Every row belongs to one group in each of 4 separate groupings. Each group adds its own fixed numbers to the row, and there is some noise. The rows also spread widely along 12 directions, which tell nothing about the answers.
Known rows, each followed by its group in each grouping:
[  6 -10 -14   3  24  16   7  11 -10   0  18  -7   9  12 -22  -4  -3  -6
  13 -24  16 -30  -9   7 -10   6  -8   0  -7  -3   0   0 -21 -25 -24 -12
 -11]	(3) k855 k398 gopav
[ -7   8 -28   1 -41   6   5 -35  -9  16   8   5  14  48 -19  21  15  11
  28  27   3   9   5  20 -17  -5 -29  12  -1  24  14  -5 -32  -4 -11 -27
 -17]	(2) k898 k219 kevuv
[ 14   0  15 -22  24  17  -3 -33  29  16  -1 -15  11 -37  -1  -3 -13  13
  19  -4 -25 -42 -17 -19  -7  -2 -13   5  -5 -57  -2  33  14   3   1  25
 -34]	(1) k855 k490 nuza
[-14  16  13  11  43   3  -8  19  31  -4   3 -25   7 -27 -18   0  -4  -4
  15 -14  -4 -22 -21   4  11 -19  11  13  -6 -43  -5  24 -12  20 -20  53
 -25]	(0) k116 k398 razol
[  4 -11  -8  -7 -23  19   0 -31  -4  -1  11 -17 -38  23 -26  28   5   7
  10   8  -2  11  -1  -5 -25 -23 -21 -35  28  -6  10 -30 -12 -21  -9 -27
 -14]	(1) k898 k219 Dulut
[ 15  -6   3   8  -1  34 -19   0   2   7   6 -16  23 -21  28 -42  18 -23
  -1 -21 -12 -34  20 -21  14  -5   4  12  -9 -14 -22  23   6 -14 -14 -24
  -2]	(3) k116 k490 gopav
[ 32  17 -15  17  -3  -8  47  21 -16 -20  -8 -14  -5 -29  -7  17 -12   1
   1  -5  -6  -5  -8 -23 -38  27 -39 -19 -15  10 -14 -28  -4 -11 -19  -9
 -40]	(0) k364 k219 nuza
[ -9 -24  -2  11  20  22  -8   7   0  13  27 -36  13  12 -26 -14  17 -26
  11 -24  21 -26  19  -7  11 -31  -9  10  -2  -4  -5  12 -35 -22 -31  -5
  -5]	(2) k364 k219 pev
[  6  26  19  25 -14 -17  12 -15   4 -25  26 -13  16   6   2  15   4   7
  19  41  41  16  26 -19 -30 -17 -35   0 -11  48 -17 -57   8 -17   5 -37
  16]	(1) k364 k219 Dulut
[  6  -3   4 -18 -41  32   2  -9 -11   4   8 -11  -2 -13  14 -17  11 -17
 -10  18  -5 -23  30  -8  10 -14  -2  15  -6   6  -3   4  11 -32   8 -29
   9]	(2) k116 k219 razol
[ 24  18 -28 -31 -11  13  11 -15 -18  21  -4   2   1 -23  10  21  -8   8
  -6   3 -32   2   3   8  25   4 -15   5  -4   3  23 -13  -8 -17  -9  16
   3]	(3) k855 k219 kevuv
[ 10 -23   5   5  45  14 -28  11  16 -13  14  -4 -15 -20 -19  11   5   7
  -1 -34  17   5   5 -16   3  -7   3 -41  30 -18 -13  -4   1  -7 -20   7
 -20]	(3) k364 k398 pev
[ 12 -28 -18   3  17 -17 -31 -15  16   3  -6  24  10   4   0  22  -1  27
  14   7  -3  50   2   3  -8  10   5 -15  -3  15  -6  36   5  35 -10   7
 -42]	(0) k364 k219 kevuv
[ -1   5  10  35 -23  -4   7   4  -2 -29  10   9  24  23  10 -42   4 -10
  21  34  36 -16  11  -7 -38   0  -9  31 -21  36 -34 -14  12  -9  17 -58
  -3]	(3) k898 k490 nuza
[ -2  16  -2  -7   9 -17   0 -24  12   4   6  -2  14  -9  13  16 -18  19
  16  27  -4  13  -7   0  -1  -5 -11  19 -24   5   2  -5  14  10   7  11
 -11]	(1) k855 k219 gopav
[ 11   0  -3   4 -15  -2  36 -13  21   0 -20 -20 -14 -32 -16  -3 -18 -12
   7  13 -23 -11 -19 -31 -46  -3 -30  10 -20 -32 -13  21   7  33  23   9
 -68]	(1) k855 k219 pev
[  2 -17 -16 -22   7  -5 -11 -21   0   0   3  18 -28   9 -10  24 -20  22
   7   9  -5  18 -16  14 -10  -4   7 -16   8  -7  14   7   5   0   1  -2
 -21]	(1) k855 k398 razol
[-14  23   6  17 -13  23 -10  20  13 -34 -12  24  -4 -11  -3 -12  13   8
   6   3   3 -22 -15  17 -12   7   3  -4  27 -23 -10 -16  12  -2  18  -1
 -13]	(3) k116 k490 kevuv
[ 15   0  -8  -9 -18  21  32  20 -27 -37   4   5 -49 -17 -18  15 -13  -1
 -18  -4  11 -13  -5  -1 -30   3 -17 -36  24   1   4 -55   6 -43   8 -28
 -11]	(1) k364 k398 pev
[ 23 -32   7 -14  63   4 -28 -24  10  10  31  -2  29   0   7  21   3  34
  29 -21  12  -3   6  -5   8  20  -2 -26  -9   6  -4  21   5 -27 -47  -6
  -3]	(0) k116 k219 nuza
[  5  58 -15  41 -37  -1  20  27 -17 -19  -9 -15   6 -27  22 -27   9 -29
 -11   8  -6   2   3 -20   4  -7 -12  22 -11  17 -16 -42  -3   3   0 -12
  -4]	(3) k364 k398 pev
[-13  15  -9  -3  -1  19  -3  13 -21  -2   7 -15 -22   2  -1 -10  -4 -12
  -4  -8 -17 -26 -23  22  24 -32  10  12   9 -23  20 -20 -15 -26 -11  11
  18]	(1) k855 k490 Dulut
[  1  25   1  12  15  -1 -27  -8   9  -5  11   4  10   1   5  22  10  24
  17  -2   5  16  -2   8  12   2   3 -21  14  -1  -2 -10  -2   1 -29   4
  -5]	(0) k898 k398 razol
[ 13  12  -3   9 -10  15   7 -35   4   3  16   3  35   6   8 -18  10   5
  33   7   5 -37  -2 -13 -26  21 -19  12 -22   1 -11  10   4 -23 -11 -39
 -14]	(3) k116 k398 nuza
[ -6   4  -5  31  14  -2 -18  34  -8 -17   6   1  34  -8  15 -13  11   0
   3 -11  15 -11  10   7  17  -1  10   6  -8  23 -18  -5   0 -10 -16  -4
   7]	(1) k364 k219 Dulut
[ -5   3  -7 -26 -33  18   0  -1 -21   2  10  16  24   7  -2  -7   1   6
   3  32  17 -25  25  35  13 -16  -7  42 -10  30   8   6  -4 -17  19  -6
  22]	(2) k855 k490 Dulut
[-22 -24 -28  -9 -27  13 -14  20   1  -4 -19  -2 -33  11 -38  11  -2  -8
  -4  10  -4  19   9  34   6 -55  14   9  28   2   9  14 -24  27  17  28
 -22]	(1) k116 k219 Dulut
[ -4   2   8  14  19  -2 -26 -14   5   2  14 -13  11   2  27 -14  -3  -1
  12   7  -2   3  -1  -7  14 -17  10  12 -15  -3 -10   2  10   3 -12 -12
   1]	(1) k898 k490 gopav
[ -5 -36   2   3  25   5 -40  42   1 -18   0  10  -6 -14   0 -24  -4 -10
 -15  -8  22  11  23  11  30 -29  41   8  11  16 -18  25  11  13  12  18
   6]	(3) k855 k398 Dulut
[ -1  -5  10  13  46 -17 -10  -9  16  -3  16  -5  22   3   0 -10 -10  10
  27   5   7  -7 -25  -1  -8   2   8  18 -36 -10  -6  33   2  14 -13  13
 -17]	(0) k855 k398 Dulut
[  3  -9  -6 -13 -24  49 -34   4   8  13  -9 -26 -27 -25 -16   1  28 -19
 -16 -19 -19   6  34  -6  36 -51   8 -20  53 -23   1   4 -17  -1  -4  20
   0]	(3) k116 k219 Dulut
[ 27 -25  12 -14  -1  25  -3   6   4   0   1 -14   7 -46  15 -15  -1 -13
 -14 -10  -6 -28  32 -27   4  -4   1  -7  -2  -6 -19  19  24 -19   4 -14
  -6]	(1) k855 k219 razol
[  6  -3   6 -12  -7  17   9  18 -13   1  12 -22   5 -20  -2 -16  -3 -22
 -11   6  10 -31  29   2  17 -28  -7  26  -8   8  -8   0  -7 -20  -3  -1
   8]	(2) k898 k490 razol
[ 23 -24   1 -21 -13  -7  10 -30 -11 -11  17  16   1   7   3   5 -21  15
   9  38  23   6  16  -3 -33  -3 -11   5 -24  38  -4   2  23 -15  21 -41
  -1]	(1) k855 k398 Dulut

New rows, each followed by its group in each grouping:
[ 20 -18  -1 -37 -42  36  -4 -26 -14   6   6  -8 -27 -18  11 -17  -3 -16
 -17  20  -9  -5  34 -12  10 -31   6   4   7   6   4   2  17 -24  22 -31
   6]	(1) k898 k398 pev
[  7   1  -4  -3  20  27  -7   4  17   5  -6  -7  13 -25 -18  12   2  12
  12 -33 -11 -39 -10  -2  -9   8 -16 -19  24 -46  -9  19  -9   6 -15  18
 -39]	(1) k855 k490 gopav
[  9  21  12   5 -13   0  14  -3  24 -12  -6   5  19 -27  -9  -3  -3   6
  12  23  12 -17   9 -11 -30   3 -28  18  -5  -3 -22   1  10  20  24   2
 -29]	(3) k855 k490 razol
[-20  34 -14  23   8  27   1  23  -5  10  -3 -25  27 -11   2 -29  16 -19
  11 -29 -30 -53 -34  21  33  -1   8  33 -13 -41   6  17 -29  -7 -31  30
 -10]	(0) k898 k219 pev
[ -7 -10 -13   7 -26  17   9  31 -28 -26  -1  -6 -41   3   0  -9   3 -14
 -19  -2  -4  -2  -4   8   2 -12  10 -10   8   3   2 -22  -4 -26  -3 -17
   1]	(2) k116 k219 Dulut
[  6   7   6 -33  -1  11   8 -11  -8   2   1 -15 -21 -33  16 -18 -26 -10
  -8  19 -19 -20  -9  -3  21 -28  15  29 -18 -19  13  -2  23 -20  19  15
  12]	(1) k855 k398 nuza
[ -2  -5  -6   7   0  -8  -2  12   2 -15  -2 -13 -27  -5 -13  11 -10  -5
  -1  13   4  25   5   2  -3 -41   0   1  11   6  -4 -11  -9  22   2  14
 -16]	(1) k116 k490 Dulut
[  3   2  11  15  17 -12  -1  -3  12 -18   4   4   8 -17  20 -23 -13   2
   9  11   7  -7 -15 -15 -14   6   9  11 -24  -5 -19   9  26   8  10 -11
 -18]	(1) k855 k398 pev
[  9  -7  17   2  57 -12 -16 -13   2  -8  29 -18 -16  -9  12  20 -14  19
   8 -11   2  10 -18 -16  10  -5   6 -31  -6 -10   5 -26  14 -29 -29   0
  14]	(1) k855 k219 Dulut
[ 13   0   4 -44 -18  47  17  16 -21  -1  -1 -18 -24 -48  -1 -10 -13 -19
 -26  -4 -20 -59  13  10  23 -23  -2  10  12 -28  10 -11   9 -45  10   7
  14]	(1) k898 k490 razol
[ 19 -18  -5 -41  15  -2  22   3  -6   1  -4  -4 -19 -48  10  12 -33   2
 -18  16 -25  -3  -1  -4  15  -1   2  17 -31  -9  10  18  20  -3   9  33
 -18]	(2) k116 k219 kevuv
[  2  -8   8 -52 -18  25   7 -24   8   7   8 -16 -33 -29  -5  -5 -19 -13
 -13  37 -11  -2  18   2  18 -46  -2  37  -9  -9  17  -2  16 -15  37  19
  10]	(3) k116 k219 pev
[-18  -7   0  11  -4 -22  -4 -17  12  -4  16 -12   0  27   5 -16 -14 -17
  17  47  18  33   9   0  -6 -39   5  51 -42  31  -5   1   3  18  17 -14
   0]	(3) k116 k219 gopav
[-10   7  11 -16 -32  34 -13 -23  -5   5  23 -24 -10  18 -12 -14  13 -15
   9  28  10 -11  20  12  12 -51   3  22   9   5  13  -9 -13 -24   6 -16
  32]	(0) k898 k398 Dulut
[ 23   9  16 -21   4  22  19  -7   0   0   2 -27 -16 -42  -1  -9 -12 -10
  -3  -1 -15 -27  -4 -25  -4 -10  -7  -3  -5 -29  -1   1   9 -17  -1  11
 -10]	(0) k855 k398 nuza
[-11  -4  10  53   3  -6 -21  33   2 -29 -10  -1   6  -4  34 -49   9 -22
  -5  -3   6   4  -2 -17   3  -5  30   5  -9   6 -33  -4  19  11   4 -26
  -5]	(1) k855 k219 kevuv
[ -5  23  -8  35  35 -32  10  13 -16 -30  18  34  36  23  24  -2 -12  27
  25   9  22 -11 -40  23 -12  53  -3  12 -42  30  -3 -36  10 -30 -15 -27
  10]	(3) k855 k219 kevuv
[-18   9  14 -17  -1  19  29 -31  13  10  23 -32   5   9 -20  -7 -13  -8
  25  25  -4 -56 -25   3 -17 -12 -22  44 -38 -39  12   7  -6 -26   8   3
 -14]	(2) k898 k219 gopav
[ 28 -33  15   9  79 -22 -18 -13  27 -10  12  -1  -1 -23   5  32 -15  34
  14 -23   6  21 -12 -32 -17  25  -5 -55  -2 -15 -18   7  21   3 -30   2
 -35]	(1) k855 k219 kevuv
[ -3   9  21 -12  -2   5   3  16  19 -17  -6  -4   1 -36   3  -6 -12  -1
  -7  30   6   2  15   1   5 -17   2  28 -11   0 -13   3  25  16  34  28
  -5]	(0) k855 k219 gopav
[  9 -18 -25  -3  12 -15  16  -5 -15   0   7   5  -4  15  -6  24 -17  18
  10   1  -5   1 -18   8 -16  22 -13  -6 -24   8   7   5  -9 -13 -26 -12
 -31]	(2) k898 k219 razol
[ 24   3  13 -20   0  16  32   3  -2 -18  12 -29 -47 -34 -25  19 -14 -11
 -10   4   6   4  10 -21 -19 -23 -23 -20  12  -9   2 -33   0 -16   0   6
 -12]	(0) k116 k398 pev
[  8 -23  -4 -33 -15  29 -18 -43  10  25   3 -11 -12   0 -11   8   4   6
  10   6 -14  -2  15  -7   1 -29  -4  -8  21 -16  12  20   0 -11   4  -5
 -12]	(1) k855 k219 nuza
[-10 -25 -13 -24   0  21  -3   9 -11  28  11 -35 -21  11 -31 -14  -5 -39
  -6  -4  -4  -9  16  13  33 -69   6  36   4  -9  21  20 -44   1 -11  25
   5]	(2) k855 k490 kevuv
[ 13  -5 -21  21  42 -30  12 -25  19  -6  11  23  36  18 -13  38 -10  45
  45  -3   7  -3 -35   3 -52  59 -33 -16 -31   3 -11  16  -5   7 -33 -12
 -60]	(3) k116 k219 razol
[ 13   6   8 -11  -9  19  -9 -24   6   7   6 -23 -20 -24   7  -7   2 -11
  -4   1 -10   4  12 -27   9 -31   0  -8  14 -16   0  -6   7  -5   2  -6
  -2]	(1) k855 k398 pev
[ 24  -8  -6   5  17  -8  34 -11  -1  -3   7 -16  -7  -8  -3   2 -21  -5
   8  -2  -8 -12 -21 -28 -38  23 -29  -2 -36 -10  -9  -3   4 -11 -12 -19
 -37]	(3) k855 k219 gopav
[  7   6  15  -4   1  22   6  -7  -6 -13  27   0   7  15 -12  -6   7   5
  15   9  31 -22   9   9 -16  -5 -20   3   6  13   0 -24  -6 -33  -1 -30
  15]	(0) k855 k490 pev
[-19  20  12  -2  20  17 -21 -10   4   7  20 -17   1   3  10 -11  -1  -2
  13  -2  -5 -25 -17  13  27 -28   9  16   3 -30  12 -13  -3 -22  -9   6
  22]	(1) k855 k490 gopav
[  6 -37  -5   2  -3  -6 -20 -44  24  13  11   6  11  32 -11  13   8  17
  26  16  17  33  22 -18 -32  -2 -16 -11  -4  15 -16  38   0  25  -3 -32
 -43]	(2) k855 k219 gopav
[-12 -39  29  23  75 -10 -24 -20  34   5  40 -35  12  20  -8 -27 -12 -14
  34 -12  25 -17 -17 -26 -13 -25  15  11 -34 -29 -18  36   0   2 -23  -8
 -15]	(1) k855 k398 gopav
[ -9  13  20  21  14  16 -23  -1  21 -12   9  -8  -3  -3  -6  -3  14   4
  14 -13   8 -18  -9  -8  -8 -13  -3 -23  31 -32 -11 -12   0  -7 -11  -9
  -8]	(1) k855 k490 razol
[ 27 -15  24 -28  16  -2 -15 -59  13   9  34  -5  -1  -6  14  21 -11  22
  13  29  14  13  25 -23 -12 -14 -18 -13  -9  12   2  -8  25 -25  -3 -33
   8]	(1) k364 k490 razol
[ 20  -4   8   8  16   8 -11  21   5  -6  -2 -11  20 -33  11  -7   9   1
  -1 -12   7  -1  27 -17  13   0   0  -8   4  11 -23   8   8  -1 -13   6
  -7]	(0) k855 k219 nuza
[  1  20 -10  12 -16  11  -8   3  -7   6   4 -24  -7 -17   7 -10  12 -21
  -9  -5  -9   8  15 -16  26 -32   0   7   6  -3   0  -7 -16   1 -16   7
  -6]	(2) k364 k398 pev
[  3  30  -5  31  -4  -9  -6 -51  10  10  21  -7  36  38   6   3  20  17
  50  19  -1   2 -21  -4 -31   7 -28  10 -23   3  -1   7 -19   7 -32 -31
 -17]	(0) k116 k490 Dulut
[ -2  -7  -3   3  -2   3 -13  11  13 -18 -11  19   5 -13   0   3   4  16
   3  12   8  20  10  14  -4   0   6   2   4  12 -14  18  14  25  14  10
 -26]	(0) k116 k219 pev
[ -2  38   5   6 -16  11  12 -30   5 -15  -1   9 -12  -5   9  -8  -6  14
  18  18 -18 -24 -42  -7 -30  19 -20   2  -5 -37   3 -24  20 -22   9 -20
 -21]	(3) k364 k490 nuza
[ -9 -24   6  16  29 -15 -36  10   9 -17  11  30  16  18   6  -8   3  23
  10   6  35  23   9  12   2   2  16   1   3  24 -20  17  13  16   1 -13
 -12]	(2) k855 k490 pev
[  2 -10 -20  21 -25  16  16  39 -17 -19  -5   6  30  -1  -7 -29  10 -20
   1   2  17 -37  19  14 -12   5  -5  32 -18  30 -22  12  -9  -9   7 -20
 -10]	(3) k116 k219 Dulut
[ 18 -10  -5 -26  -4  27   1 -18 -13  -1  11  19  10 -10  10 -15  -5  10
   3   0  -6 -45 -11   7  -5  25   0   6 -15 -11   4  15  18 -39   6 -22
   4]	(3) k855 k398 Dulut
[  7  28   7 -15 -43  35  10  -3  -1   5   9 -27 -12 -15 -19  12  18 -18
  -6  15  11  -6  43  -8   7 -40 -30   0  33  11   4 -48 -15 -30   9  -7
  25]	(3) k855 k219 razol
[-13 -15   7  -6 -15  14 -10 -19  15   6  15 -15  -7  11 -19  -3   3 -14
  11  22  12  -5  18  -1  -9 -41  -4  15   3  -2   1   5  -5  -8  11 -12
  -4]	(1) k364 k219 razol
[ -1 -15   1 -17 -15   0  -6 -60   6   4  22  17  11  25  13  -7  -9  18
  26  46  10   1  -1   2 -25   5 -10  24 -35  17   6  10  24 -19  22 -47
  -4]	(1) k364 k219 pev
[  7 -18 -18   0  -9  27   6  13  -2 -11  -7  12  13 -16  -9 -17   3  -4
   2 -17   3 -44   1   7 -17  11  -1   3   1 -10 -13  30   0  -5   5 -13
 -35]	(1) k116 k398 pev
[ 28  21  48 -19  -1  13 -16 -21  38 -13   2   2  19 -68  23  -3   1  19
  -3  32  11  -4  37 -34   0  -8 -15   1   5  -6 -28  -4  54   9  37   9
   7]	(3) k855 k490 Dulut
[ -8  24  -5 -27 -21  16  18   0   3 -13  -5  -4 -43 -17 -29  31 -19   8
  -4  18  -5  -1 -11  16  -9 -29 -13  -4  27 -22  20 -36  -1  -4  25  25
 -12]	(1) k855 k398 gopav
[ -1 -16 -21 -21  59 -11  -5 -11  -4  13  17 -12 -27   7 -26  39 -29  15
  16 -18 -14   5 -38  22  13 -22  -4  -9  -1 -27  33  -5 -27  -9 -36  39
 -17]	(1) k364 k490 kevuv
[ 16   3  -6  24  29  -6 -16  10   3 -14   6  -5  -5 -10   1  26   7  14
   8 -23   5  24   5 -11   2  -7  -7 -43  27   4 -10 -30 -11   2 -37  -1
 -12]	(1) k116 k490 kevuv
[ 24 -14  -6   6 -21  43 -17   4  -5  -2  -8 -20 -22 -23  -4   4  28  -8
 -13 -38 -14  -5  25 -29  -3  -9 -10 -58  51 -17 -14 -10  -6 -18 -20 -22
 -15]	(1) k855 k219 Dulut
[ -5 -55  20 -13  41 -12 -36 -45  23  10  38 -14 -25  29 -13  -1 -11   2
  16  22  27  39  14 -18  -4 -47   6   3 -11   4   0  25   4   6  -6 -14
 -10]	(2) k364 k490 pev
[  7  -2  46  26  52  -6 -10 -31  18  -9  50 -39  11   7  15 -14   5  -2
  28   5  21 -11 -11 -41 -17  -5 -10 -11 -36 -11 -14 -17  14 -39 -32 -33
  18]	(0) k364 k219 Dulut
[ 22  -3   5 -31  -9  10  15   7 -19 -11   6  -4  -1 -42  21 -11 -21  -6
 -17  26   0 -23  23   3  13 -19  -1  29 -22  17  -1  -6  24 -23  20  -1
  20]	(1) k116 k490 Dulut
[ -2 -11  23   6  22 -15   0 -28  15 -11  30 -12  14   5  20 -24 -20  -6
  20  33  23  -7   3 -16 -18 -16   7  34 -51  11 -14  10  27  -6   9 -27
   1]	(1) k116 k398 gopav
[ -4  31 -18  37 -14 -22   7  -2 -17 -13   5   6   7  29   6   3   6  11
  19  11   5  12 -21   4 -20   8 -18   2 -11  17  -6 -22 -16   5 -19 -25
 -16]	(2) k855 k490 Dulut
[  2 -19 -12  15   1 -28   8   1  -1  -9  -3   0  -7   8   7 -11 -19  -9
   4  26  -4  29 -11  -8 -22  -1   4  21 -44  18 -11  24   7  22   1 -11
 -33]	(0) k364 k219 razol
[ 32   8  -3  14 -14   2  16  25  -4 -22 -19   4   8 -49  14  -3  -1   4
 -12  -7   0  -2  19 -32 -16  23 -12 -22   5   9 -32   0  20   9   0  -7
 -36]	(2) k855 k398 nuza
[ 10  -3   0  11   7  -1   0  26   5  -8  -6 -28  -1 -24 -14  10   1  -8
  -3   1   5  19  21 -10   5 -28  -8  -4   5  11 -16   2 -13  23 -11  26
 -20]	(0) k898 k219 Dulut
[ 17 -16   0 -34  -9  24 -18 -46  21  22   5  -1  17 -12 -12  17   6  19
  15  17  -5  -5  24  -1   0  -9 -18   2   3  -5   2  30   5   0   7   4
 -16]	(3) k898 k219 Dulut
[ 11  16  -9  19 -15  16  -8  -3  -1   1  -1 -15   7 -10   7  11  22  -2
   5 -10  -5   8  20 -13   6 -14 -14 -22  22   6  -6 -25 -13  -7 -23 -13
  -3]	(1) k116 k219 kevuv
[  4   4 -11  15   4 -11 -11  -2  -8  -2   8   4  14   9  27 -11  -3   0
   4  10   1  21   5  -4  11   3   4  13 -25  28  -8  -8   8  -4  -9 -21
   5]	(3) k855 k219 gopav
[ 27  22 -16  -3  -7  14  12   8 -23   4   3  -6  16 -24  -1  20  11  12
  -1 -19  -6 -20  13  -2   7  11 -31 -16  12   6  -1 -15 -19 -18 -29   1
  -7]	(2) k855 k490 Dulut
[-16  -8  15   8  20   9  -7  26 -17 -31  20 -18 -55  -7  10 -29 -18 -26
 -21  -4   8  -3 -18  -5  20 -37  33  -3   1 -15   6 -41  16 -41   2 -12
  25]	(1) k364 k398 pev
[  9 -23  -7  -5  16  -1 -10  16   1   2   1  -4  29 -20   4  -4  -6  -4
   0   8  10  -2  30   6  20 -19   5  22 -14  26 -12  17   2  10   0  14
  -4]	(1) k898 k219 kevuv
[ -8  18   5  29  -8 -18  24  12  -6 -23   9 -17 -12  -2   8 -13  -8 -17
  -1  25  11  11  -6 -18 -16 -12 -13  19 -29  15 -11 -31   5  -5   4 -16
 -11]	(2) k364 k219 pev
[ 19   1  -8 -32 -15  14 -14 -52  23  29  -3   3  -2 -11 -19  44   8  30
  16   5 -18  13  13 -10 -12  -4 -33 -26  29 -23   6  26  -9  19  -9   9
 -43]	(2) k855 k490 razol
[  1 -20   7  33  18   1  -6  34   6 -15   5 -19  12 -18  10 -24   6 -21
  -7 -17  14  -6  18 -29  -2  -2   5  -2 -17   4 -36  15   8   2 -14 -11
 -24]	(2) k364 k219 gopav
[ 19  10 -34 -11  17 -16  12 -41   9  31  -6  -9  -4  -7  -4  25 -19  11
  20   2 -46  15 -34  -5  -3  -1 -23  13 -27 -28  21  23 -22  30 -27  30
 -48]	(3) k116 k490 kevuv
[ -7 -30 -37 -12  16  -5  -4   7 -23   1  -8   9 -40  17  -4 -10 -31  -2
  -6  -4 -33   2 -48  30   9  -8  24  16 -21 -22  20  25 -10   4 -10  14
 -28]	(3) k898 k490 Dulut
[  8  -6  27  14  34   9   1  -6  15   4  24 -49  -8 -18  -6  -6   6 -14
   9 -18   1 -20  -4 -42  -1 -17 -11 -15  -8 -33 -12  -3  -5 -18 -29   1
  -9]	(2) k855 k219 Dulut
[  5  24 -11  27 -18  -8  48  57 -10 -11 -14 -44   9 -41  -9 -27 -12 -50
 -15   3  -2 -29  11 -20  -2 -25 -14  44 -32   5 -25   1 -22  21  -2  22
 -33]	(2) k898 k398 razol
[ 34 -13 -23   4  35  -4   6   6 -10  10   1 -11  14 -20   3  15 -10   6
   5 -38 -15 -11  -5 -16  -6  19 -20 -22  -8  -6 -11  13 -13   3 -40  -1
 -38]	(1) k855 k490 gopav
[ 28  -6  12 -18  23   2   8 -20  12   2  11 -21  -1 -47  15  17 -19   9
  -2   3 -10  -6   8 -34  -6   4 -20 -14 -19 -14  -8  -2  27 -14  -5   2
 -19]	(1) k364 k219 gopav
[ 27  26 -13  -7 -30  -1  11  -7  -7  -1 -10   2   4 -27   9  13  -1   4
  -7  25  -6  25  28  -7   1 -11 -26   5   6  28  -6 -27   0  13   7  -1
  -8]	(3) k898 k490 kevuv
[-14 -16 -11  46  40 -11 -24  34   4  -2   8 -32 -22  14 -20  13  14 -15
   3 -42   6  29  -5 -14  12 -27   7 -35  22 -11 -11  -5 -38   9 -56  12
 -29]	(2) k364 k219 razol
[ 25   2 -21 -18 -21  -2  21 -48  -8  17   2  -4   6  -2   9   3 -17   1
  14  29 -22  -3  -5 -10 -19   1 -19  18 -35   4   9  15   2   3   0 -21
 -28]	(1) k898 k398 kevuv
[ 35 -30   8 -12  58   7  -7 -10  -7  -2  33 -26 -24 -25   8  10 -14   0
  -4 -29   0   1   2 -30  13  -5   3 -39  -5  -9   0 -11   7 -38 -44  -6
   8]	(3) k116 k398 Dulut
[ -4  33  14 -34 -43  49   3 -36  10  -3  15   9  12 -13   5   0  12  13
  13  33   1 -45  10  17  -2   3 -21  19   6 -15  12 -26  22 -49  29 -19
  24]	(3) k116 k219 gopav
